All groups share one centre, and each spreads out both ways along 12 directions, with some noise.
Known rows, each followed by its group:
[-2.15  0.12 -1.21 -0.33 -0.06 -0.32  0.31  0.53 -0.90 -1.33 -0.42 -0.48
  0.28 -0.08 -0.14 -0.16]
j_582
[ 1.81  0.83 -1.97 -1.95  0.92 -0.37 -0.73 -4.48  0.80  0.44 -1.41 -1.22
  0.22  1.44  3.10 -0.63]
j_713
[-1.21 -1.16 -2.05  0.68 -0.52  0.22  0.06  0.70 -0.19  1.38 -1.11 -0.93
  0.45  0.14  0.11  0.72]
j_724
[-0.41  0.29  0.83 -0.63  0.32  0.71 -0.05  0.57 -0.26 -0.04  2.28 -0.37
 -0.38  0.31  0.67 -0.22]
j_724
[-1.90 -0.30 -2.14  0.74 -0.37 -0.32  0.74 -1.03  1.84  0.81 -0.59 -1.33
  1.56  1.21  0.56  2.08]
j_724
[ 0.72  0.18  0.27  0.41  0.25 -0.32  0.39 -0.93 -1.68 -1.45  0.05  2.02
  0.69 -0.68 -0.84 -0.07]
j_724
[-0.25 -0.17  1.16  0.28 -1.19  0.00  0.60 -1.30  0.15  0.49  0.06 -0.31
  1.34 -1.87 -0.55  1.48]
j_724
[-2.46  0.73  0.93  0.68  1.19 -0.06  0.57  0.99  0.27 -0.12  0.08  0.62
  0.11  0.72 -0.72  1.23]
j_582
[-2.41  1.65 -0.30 -0.70 -0.85 -1.43  0.77  3.25 -0.76  0.16 -1.35 -0.93
  0.95  1.20  0.05  2.39]
j_713
[-0.79 -0.81 -0.82  0.27  1.03 -0.18 -0.86  0.01  0.47 -2.08  1.03 -0.37
 -0.91  0.35  0.33  0.11]
j_582
[-1.48  1.13  0.72  1.10 -1.25  1.38 -0.49 -1.07 -0.44 -0.96 -0.69  0.58
  2.71  0.34 -2.10  1.48]
j_424
[ 1.27 -0.02 -1.43  0.60  0.20  0.52 -0.96 -1.05 -0.11 -0.72 -1.93  1.49
  1.82  1.36 -0.86 -0.45]
j_424
[ 0.68 -5.54  3.36  2.28 -1.39  0.12  0.03  0.97  0.23 -0.92 -3.35  2.04
 -2.35 -1.13  0.88 -3.59]
j_724
[ 0.53 -1.06 -0.59  0.98  0.23 -1.09  0.29 -1.03 -0.49  1.69 -0.54  0.05
 -1.79 -0.37  1.37  1.07]
j_424
[-0.15  1.10 -1.76  1.05  0.65  0.92 -1.00 -0.35 -1.00  1.83 -2.05  0.69
 -1.14 -1.00 -0.33  0.35]
j_6
[-0.92  2.40  0.15 -1.42 -0.70  0.36 -0.35  0.61  0.00  1.57 -1.08 -2.39
 -0.81 -1.49  0.07  0.30]
j_582
[ 1.41  0.95 -0.07  0.38  0.18  2.24 -0.06 -1.52  0.06  1.64 -2.42  1.81
  0.17 -0.48  2.67 -0.67]
j_713
[-0.73  0.74 -1.59 -0.15  0.69  0.22  0.02 -0.43 -0.27 -0.31  0.35 -0.15
 -1.02  0.02  0.84 -0.87]
j_424
[-0.80 -0.45  1.13  0.08  1.14  0.20  0.78  2.25 -1.54 -0.53  1.21  1.80
 -0.53 -0.03 -0.64 -1.48]
j_6
[-1.18 -0.26 -1.25  0.84 -0.32  0.38  0.92  0.21 -0.50  1.08 -1.46  0.56
  1.66  0.69  0.58  1.57]
j_713
[-1.67 -0.30 -0.59  1.81  0.10  1.93 -0.66 -0.60 -0.56 -0.21 -0.13  0.93
 -0.27  1.35  0.34 -0.30]
j_6
[-0.07 -2.03  0.43  1.23 -1.16  2.05 -0.53  1.36 -0.55 -0.97 -0.18  0.49
 -1.89 -0.73  1.46 -2.44]
j_713
[-1.13 -0.25 -1.60  1.18  1.19  0.71  0.14  1.56 -1.06  0.72  1.90  0.88
 -0.81  0.59 -0.49  0.10]
j_424
[ 0.26  0.41  0.70  1.96 -0.20  0.48 -0.38 -0.10 -2.09 -0.71 -1.65  2.32
  0.00 -0.45 -1.59  0.49]
j_724
[-0.71  1.02  1.23  0.61 -0.37 -0.04  0.54  1.08  0.66  1.59 -1.82 -0.16
 -0.74 -0.63 -0.52  0.30]
j_582
[-0.95 -0.56 -0.04 -0.77 -0.04 -0.57  0.02 -2.27 -0.43 -0.28 -0.01 -0.13
  1.24  0.82  0.48  0.01]
j_724
[-1.02 -0.49  3.07  0.13 -0.39  0.34  0.00  0.66  0.17  1.26 -0.77 -0.37
 -0.07  1.53  1.26  1.04]
j_6
[-1.51  0.11 -3.22  1.35 -0.32  1.04 -1.30 -0.13  0.54 -2.89  1.01 -0.42
  0.31  1.94 -1.53 -0.74]
j_424
[-3.21  1.14  2.05 -1.25  0.89  0.03 -2.04  0.18 -1.47 -0.09 -0.87 -1.81
 -0.29 -0.04 -0.37  2.13]
j_582
[-2.23 -3.28  1.05  0.96 -0.26 -0.38  1.03 -0.28 -3.09 -2.27  0.43  2.13
 -0.04  1.85  2.01 -1.39]
j_424
[ 0.67 -0.33 -2.09 -0.79  2.67 -1.16 -1.33 -0.04  1.53  0.81 -2.12 -1.09
 -1.23 -0.32  1.32  1.44]
j_582
[ 2.12  1.22  0.62  0.41  1.34  2.01 -0.63  0.81 -0.30  4.66 -0.31  0.92
 -1.12 -1.69  0.79  1.33]
j_6
[-0.96 -0.67 -0.13 -0.45 -0.62  1.26 -0.65  1.91 -0.32 -1.46  2.01 -0.64
  1.66  2.20 -0.11  0.08]
j_424
[-0.23  2.12  0.67  1.56 -0.21 -0.36 -0.21 -4.48  0.36 -1.83 -0.46  1.19
  1.57  1.28 -0.84  2.42]
j_724
[-1.11 -1.14 -0.23  0.78 -0.43  0.18 -0.85  1.22 -3.30  0.56 -2.56  1.04
 -0.37 -0.56 -1.42 -0.89]
j_6
[-0.94 -0.50 -1.84  0.82  1.89  0.70  3.53  2.38  0.62 -0.34 -1.32  3.35
  0.16 -2.06  0.36 -2.82]
j_6
[-2.12  1.06 -0.91  1.76  0.93 -0.12  1.54  0.31 -0.40  0.81  2.61  0.57
 -0.28 -0.91 -1.44  2.37]
j_424
[-1.51  0.05  0.60 -0.92 -0.09 -1.37  0.91 -1.02 -0.73  2.81 -3.33 -0.16
  2.23 -0.74 -0.49  1.71]
j_724
[-1.32  2.85 -0.60  0.74  2.07  1.51 -0.33 -2.99 -0.20  1.34 -1.24  1.59
  1.50 -0.23 -0.49  2.00]
j_582
[ 0.65 -1.10 -1.48  0.62  0.77 -1.77  0.59 -1.18 -0.27 -0.78  1.65  0.47
 -0.13  1.34  0.81  1.05]
j_424
[-2.06  0.43 -0.31  1.14 -1.28  1.11  1.11  2.27 -0.02  0.39  0.32 -0.69
  0.12 -3.28 -2.06  0.77]
j_6
[ 1.09 -1.29  1.05  1.10 -0.08  0.12  0.14 -1.55 -0.60  0.46 -0.18  1.71
  1.87  1.52  0.05  1.04]
j_6
[ 0.45  0.19 -0.15  1.34 -0.40 -0.17  0.09  0.45  1.40  1.31 -0.70 -0.60
 -0.46 -1.34 -0.99  1.84]
j_6
[-0.58 -0.40  2.84 -0.02  1.40 -2.51  2.05  1.66  0.31  0.58 -3.40  2.20
 -0.05  0.21  0.15  0.33]
j_6
[-2.50  0.37  0.14  0.30 -1.64  0.95 -0.01 -1.38 -0.46 -1.16  1.52 -1.74
  1.48  0.25 -0.11  1.89]
j_713
[ 0.06 -4.00 -4.56  1.33 -0.06 -0.90 -0.67 -2.92 -0.90 -2.19  0.27 -0.35
  0.21  1.10 -0.38 -1.48]
j_713
[ 0.73  0.47 -1.76  0.71 -0.10 -0.83 -1.04 -5.59  0.35 -0.94 -2.09  0.46
  1.59  2.42  0.85  1.34]
j_713
[-1.02 -1.95  1.09  0.79 -1.87  0.52 -0.65 -0.03 -1.59 -2.21  0.76 -0.30
 -0.65 -0.22  0.31 -0.66]
j_424
[-1.30 -0.53 -3.63  1.42 -1.26  2.10 -0.57  0.90 -0.40 -1.05  1.42 -1.27
 -0.66 -0.34  0.30 -0.43]
j_724
[-0.41 -2.23 -2.08  1.22  0.37 -1.52 -0.43  0.89 -0.21  1.81  0.39 -1.47
 -0.07  0.39 -2.61  2.06]
j_713
[-0.48 -0.35 -0.77  0.37 -0.01 -1.25  0.45  1.41 -0.49  0.51 -0.16 -0.02
  0.04  1.52 -0.59  0.62]
j_582
[-0.12 -0.15 -1.46  0.88 -1.41  1.46 -1.16 -0.23 -0.30  0.57  0.09 -1.40
 -0.33 -0.97 -0.29  0.44]
j_6
[-0.55 -0.51 -0.22  1.22  0.43 -1.92  0.96 -0.99 -0.44 -0.21  1.02  0.30
 -1.75 -0.60  0.43  1.13]
j_424
[-0.37 -2.59 -1.99  2.60  0.20  0.19  0.88  0.70 -1.17 -0.74 -0.33  2.15
 -1.35 -1.08 -0.16 -1.47]
j_424
[-4.53  0.57 -1.58  1.33  2.49  1.34  0.82  0.64 -3.04  1.19 -1.53  3.11
  2.74  1.51 -1.19  1.51]
j_582
[ 0.35  0.65 -0.18  0.93  0.37 -0.93  1.60  0.87 -0.22 -0.33 -1.29  1.69
  0.69 -0.81 -0.77  1.23]
j_724
[-1.80 -0.09 -3.40  2.31 -0.14  0.85 -0.10  1.10 -0.05 -0.61 -0.21 -0.05
 -0.28  0.89 -1.11  0.65]
j_724
[ 1.39  0.10  0.03 -0.44  0.13  0.81  0.30  0.90  0.39  2.35  0.43  0.00
 -0.83  3.06  2.64 -1.18]
j_582
[-3.11  0.82 -1.15  0.32 -0.59  0.86  0.54  1.06 -1.46 -1.39 -1.12  0.09
 -0.31 -2.48 -1.54 -1.33]
j_582
[ 0.37 -0.83 -1.32  1.52  0.84  0.45  0.09 -2.37  0.82  0.83  0.31  0.43
  0.42 -0.40 -0.87  0.66]
j_713
[-0.88  0.00 -0.26  0.65 -0.15 -0.04  0.31  1.37  0.59  0.41 -1.13 -0.43
 -1.14 -1.00  0.15  0.20]
j_6
[-2.54 -1.81 -4.79  2.36 -0.19 -0.74  0.08  2.25  0.14 -1.59  1.34 -1.21
 -2.05  0.70 -1.27 -0.24]
j_424
[-1.02  1.80 -1.22  0.58  2.98  1.88 -1.31 -0.35  0.32  1.23 -0.63  1.00
 -1.62  0.47  0.06 -0.68]
j_582
[ 0.54  1.84  1.04 -1.65 -1.21  0.05 -0.24 -0.60 -1.68  0.07  1.07 -0.82
 -0.24 -0.01  0.24 -0.93]
j_582
[-2.30 -1.37 -0.56  1.84 -0.14 -0.02 -0.07  0.48  0.30 -0.65  0.02 -0.12
 -0.27  2.24 -0.40  0.75]
j_713
[-0.25 -2.04 -1.37  1.18 -0.60  0.35  0.78 -0.16  0.11 -1.17  0.62  0.56
  0.86  0.67  0.95  0.15]
j_713
[-0.17  0.74 -0.77 -0.76  0.28 -1.24 -0.59 -0.60 -1.41 -0.27 -1.46 -0.07
 -0.17  0.27 -0.47 -0.04]
j_6
[-1.43 -0.13  0.86  1.08 -0.68 -0.19 -1.22 -0.34  0.15 -1.06 -0.18 -0.84
 -1.40  0.73 -1.14  0.13]
j_713
[-2.00 -1.78  1.77 -0.10  0.02  0.91 -0.91  2.10 -1.26  0.97  0.80 -1.87
 -2.54 -1.04 -1.22 -2.03]
j_713
[-0.37 -0.46 -2.61  1.78 -0.07  0.83  0.45 -0.52  0.79 -1.67  0.56  0.59
 -0.10  0.28  0.30 -0.33]
j_724

New rows, each followed by its group:
[ 0.07  1.30 -1.24 -1.13 -1.46  0.10 -2.02 -0.77 -1.67 -0.92 -1.13 -1.48
  2.12  0.24 -2.12  0.91]
j_424
[-0.59  0.71 -1.92  0.64  1.15 -0.31  0.71 -0.11 -0.49 -1.70 -0.31  2.24
  1.60  0.32 -2.17 -0.38]
j_424
[-0.80  0.74 -2.31 -0.49  0.74  0.00  0.50  0.53 -0.97 -0.35 -1.24  0.82
  1.35  0.08 -0.65 -0.75]
j_424
[-1.21 -1.45 -0.23 -0.27  0.79 -0.21 -1.24 -1.10 -1.66  0.11  0.99 -1.62
 -1.42 -0.48 -2.06 -1.58]
j_713
[-0.33  2.07 -1.22 -0.59  1.05  0.74  1.47  0.12  3.01  2.17 -1.71 -0.75
  0.98  0.84 -0.65 -1.18]
j_6
[-1.40  0.52 -0.92 -0.90  0.53  1.11 -0.28 -0.06 -0.16  0.51  1.16 -1.03
 -0.46  0.33  0.86 -1.04]
j_724
[-1.05 -0.71  2.29 -0.46 -0.90  0.74 -2.26  0.18 -1.35 -0.25  2.19 -2.63
  0.26 -1.15 -0.30  3.58]
j_582
[-0.90 -1.57 -0.05  0.23 -1.71  1.44  0.24  0.26  0.42 -0.65  1.67 -1.48
  1.29  1.43  0.65 -0.27]
j_6
[-0.14  0.76 -2.61  1.53  2.19 -0.77  1.39 -0.77 -1.19  0.28  1.64  2.75
  1.03 -0.10 -1.93  1.34]
j_424
[ 2.01  0.36 -0.52 -1.24  1.17 -0.82  0.21 -2.39 -1.32 -0.54 -0.74  1.90
  1.38  1.01 -0.15 -1.60]
j_6
[-0.07  0.57 -2.60  0.75 -0.07 -0.16 -1.61 -1.93 -1.02 -0.23  0.79 -0.85
 -0.54  0.85 -0.50  0.89]
j_424
[-0.78  1.98  1.53 -1.39  0.82  0.52 -0.32 -0.44 -2.01  1.68 -0.99  0.48
  0.94  0.79 -0.44 -0.11]
j_6
[ 1.18 -0.68 -1.20 -1.11 -1.25 -0.02 -0.71  0.77 -1.49 -0.79  2.86 -1.75
  0.69 -0.45 -2.02 -0.82]
j_6
[-1.36  0.01  2.00 -0.41  0.06  0.27 -0.74  0.03  0.10  1.56  0.29 -1.09
 -0.60  0.09 -0.23  0.18]
j_724
[-1.01  1.20  1.01  0.46  1.36 -0.68  0.47  1.08  0.02  1.70 -2.48  0.93
 -0.32  1.37 -0.25  0.90]
j_724
[ 0.66 -1.93  0.45  1.26 -1.76  1.59  1.15 -2.23  0.30  0.45  0.73  0.14
  0.68 -1.28  3.26  1.18]
j_424
[-0.53  1.35  2.08 -3.12 -0.49  1.32 -1.48  1.93 -1.48  0.57  0.69 -2.27
  0.46  1.17  1.27 -0.45]
j_424
[ 1.64 -1.08 -1.74  0.58 -1.42  1.11 -1.42 -1.65 -0.23 -1.36  0.22 -0.48
 -0.14 -0.56  0.44 -0.79]
j_424
[-3.47  2.59  0.61  0.91  0.37  0.98  0.33 -0.30  1.35 -0.43  1.27 -1.00
 -1.67  0.10 -0.22  0.49]
j_424
[-0.48 -1.29  0.57 -0.84 -1.23 -1.34  0.18  1.24 -1.12  0.22 -1.75 -0.93
  1.11  0.55  0.39  1.06]
j_424
[ 0.56  0.27  1.00 -0.69  0.84 -1.12  1.41  0.10  0.18 -0.26 -0.07  1.14
  0.25 -0.88  0.13 -0.24]
j_724
[ 0.06  1.83 -2.18 -0.87  1.85 -1.40  0.72 -4.35 -0.14  2.39 -2.11 -0.07
  2.51 -0.58 -1.39  2.11]
j_713
[ 2.11 -2.08 -2.56  1.86 -0.85 -0.04  1.36 -0.10  3.02 -0.54 -0.56  0.42
 -0.79 -0.19  1.59 -1.11]
j_582
[ 0.06  2.86  1.08 -0.49 -0.98 -0.41  1.22 -0.68 -1.20  0.68  0.40  0.86
  0.32  1.79 -0.67 -1.33]
j_582
[-1.13 -2.13 -1.35  0.52 -0.14  1.67 -2.35 -1.38  0.56 -1.58 -0.45 -2.01
 -0.47 -0.76  2.20  1.24]
j_582
[-2.67  0.10  0.16  0.68 -0.81 -0.56  0.34  2.60 -2.06  0.57  0.19 -0.63
  0.31 -1.38 -1.84  2.73]
j_6
[-0.63 -1.25 -1.20  0.42 -0.87  1.59 -1.01 -2.57 -2.30 -0.13 -0.16 -0.11
  1.09  0.01  0.48 -0.48]
j_713
[-0.03 -0.16 -0.69 -0.99 -0.25 -1.75  0.44 -1.29  1.52 -2.02  0.25 -1.56
  0.73  0.25  1.30  1.47]
j_582
[-0.88  1.01 -1.21  0.91  1.17  1.56  0.63 -0.35  1.72  0.04 -0.42  0.97
 -0.02  1.08  0.95 -0.82]
j_424
[-1.00  0.15  0.03 -0.51  0.65 -0.85  1.98  0.73  1.08 -0.03  1.73 -0.10
  1.17 -0.16  0.17  1.23]
j_724
[-1.23  1.01 -1.75  0.71 -0.36  0.21  1.21  0.04  2.36 -1.41 -2.27  0.17
  1.76 -0.34 -1.04  0.22]
j_424
[-0.87  0.46 -2.57 -0.95  0.30 -0.26  0.49  0.81 -1.34  1.25 -0.85 -0.57
  0.86 -0.60 -0.09  0.26]
j_724
[ 1.50 -2.76  0.17  0.06  0.85 -1.73  1.70 -2.57 -0.03  0.72 -2.15  0.97
  0.97 -2.48 -0.76 -0.74]
j_713
[-0.78 -0.70 -0.34 -0.21  0.20 -0.78  0.66 -1.41  0.14  0.94 -1.05  0.09
  1.59  0.35  0.41  0.85]
j_724
[-1.36 -2.17  0.11  1.64  0.38  2.66 -1.32 -1.85 -1.35 -1.16  1.57  1.13
 -0.52  2.71  1.26 -2.17]
j_713
[-1.42  1.38  0.77  0.15 -1.51 -0.58 -0.84  2.51 -0.79  0.63  0.40 -2.61
 -1.61 -3.42 -2.98  2.09]
j_6
[ 0.61 -0.54 -3.33  1.38  0.07 -0.15 -0.12 -1.12 -2.04 -1.18  1.04  1.45
  0.47 -1.41 -0.21  1.50]
j_6
[ 0.45 -1.82 -1.14  1.79 -1.45  1.59  0.26 -0.13  0.72 -1.82  0.50  0.22
 -1.54 -2.48  0.65 -1.92]
j_424
[-0.53 -1.99 -0.02  0.76 -1.43  0.87 -0.72  0.04 -1.10 -0.50 -0.38 -0.39
  0.09  0.99  0.81 -0.30]
j_6
[-1.56 -0.37 -2.20 -0.31 -2.55  0.59  0.19 -1.68 -1.91 -2.00  4.39 -2.81
  0.32 -1.81  1.23  1.48]
j_424
[-0.97 -0.96  0.47  2.23  0.86  0.77 -0.84 -2.75 -0.29  0.83  0.12  2.11
  0.79  1.65 -1.24  0.49]
j_724
[-2.25  0.51 -0.11  0.01 -0.48  0.09  0.06  1.69  0.32  0.80  0.35 -1.62
  0.87  1.48 -0.25  2.00]
j_424
[-1.72 -2.73 -1.76 -0.06 -1.95  1.17 -0.30  2.20 -2.64 -1.28 -1.63 -1.30
  0.21 -5.06 -0.35 -0.47]
j_582
[-0.46 -0.83  0.87  1.41 -0.04 -1.64  1.35 -0.83 -0.45  0.29 -1.64  1.35
  0.58 -0.53 -0.59  1.68]
j_424
[-0.37 -2.76 -2.93 -0.44  0.04  0.16 -0.69 -2.25  0.44 -0.50 -1.01 -2.18
 -1.00  0.91  2.07 -2.49]
j_713
[-1.02  0.00 -0.58 -0.04  0.71 -1.97  1.76  2.76  1.34 -1.15  0.60 -0.32
 -0.54 -0.17 -1.94 -0.48]
j_6
[-0.57  0.00  0.79  0.94 -0.61  0.23  0.54  0.10 -0.43 -2.41 -0.72  1.84
 -0.12 -0.19  0.32 -0.90]
j_713
[-0.69 -0.53  0.64  0.55 -1.73 -0.65 -1.04 -1.07 -0.83 -1.34  0.35 -1.22
  0.92  1.37 -2.42  0.64]
j_6
[ 4.33 -3.26  1.25  1.74 -1.05 -0.01 -1.66 -0.17 -2.40 -0.91  0.11  2.15
 -0.90 -0.38 -0.12 -0.29]
j_724
[-0.02 -0.44 -2.31  1.15  0.76  0.00 -0.26  0.27 -2.28  0.46  1.63  0.87
 -1.44 -1.03 -1.12 -0.21]
j_424
[ 0.86 -1.66 -1.23 -1.36 -1.27 -2.05  1.22  0.45 -1.89  0.51 -1.81 -0.37
  1.75 -3.01 -0.61  0.53]
j_724
[ 0.65  1.60  0.75  0.37  1.03 -0.90 -0.71 -0.24 -0.92  1.07 -1.36  0.87
 -0.14  1.48 -1.00  1.80]
j_724
[-0.54  0.03 -1.01  0.39  1.38  0.89  0.11 -0.18 -1.85 -0.06  0.46  1.96
 -0.40  0.69  0.27 -1.44]
j_424
[-0.18 -2.17  0.34 -0.42  0.26 -0.88 -0.52  0.76 -3.18 -3.34  1.70  1.05
  0.12 -1.85 -1.36 -0.75]
j_582
[-1.83  0.21 -0.73 -0.10 -0.49  0.48 -1.61  0.56 -1.77 -1.74 -0.15 -0.50
  0.02  1.59 -1.23 -1.00]
j_424
[ 0.69  0.40 -0.11 -1.06 -0.19  0.28 -0.83 -1.54 -2.24  1.80 -2.11 -0.03
  0.59  0.10  1.30  0.43]
j_424
[-0.97 -0.34 -0.10  0.53  0.87 -1.83  0.03  3.16  0.17  0.81 -1.86 -0.31
 -2.55 -0.22 -0.35  0.54]
j_6
[-1.89  0.15  1.00 -2.03  0.00  0.55 -1.14  0.09 -3.58  0.35 -0.64 -0.93
  1.42 -0.93  0.71  1.45]
j_582
[-0.30  1.62  2.35 -1.20 -1.40  1.04 -1.44 -0.89 -0.28  1.46  0.80 -2.42
 -0.34  1.27  1.50  1.23]
j_582
[-0.71  0.27  0.08  0.40 -0.34 -0.07 -0.13  0.77 -1.06 -0.40 -1.90  0.29
 -0.59  0.25  0.08 -0.14]
j_724
[ 0.48 -2.46 -1.40  0.73 -0.55  0.04  0.01  0.07 -2.55  0.11 -2.07  1.69
  1.23  0.25 -0.58 -1.41]
j_6
[ 1.58 -0.34 -0.59 -0.54 -0.57 -1.08  0.43  0.98  1.18  1.89  0.20 -1.66
  1.19  0.15 -1.15  1.76]
j_6
[-0.82  0.48 -0.28 -0.41 -0.58  0.93 -0.36 -0.02 -0.95  0.68  0.07 -0.88
  0.81  0.54 -0.72 -0.17]
j_6
[-2.00  0.85  0.26  1.26 -1.30  0.65 -1.08  1.44 -1.11 -2.13  1.67 -0.08
 -0.41  1.49 -0.92  1.04]
j_713
[ 0.15  0.00 -0.48  2.60 -0.34  0.05 -0.12 -0.53  1.29 -1.92  2.36  1.03
  0.22  1.41 -1.03  2.06]
j_713
[-2.51 -0.05  1.86  0.33 -1.69  1.47 -2.31 -0.33 -1.74 -4.24 -0.13 -0.37
 -0.97  0.97 -1.51 -2.86]
j_424
[ 0.60 -1.84 -1.91  1.73 -0.72  1.91  0.55  0.99 -0.96  1.03 -1.66  1.30
  0.88  0.51  2.05  0.46]
j_724
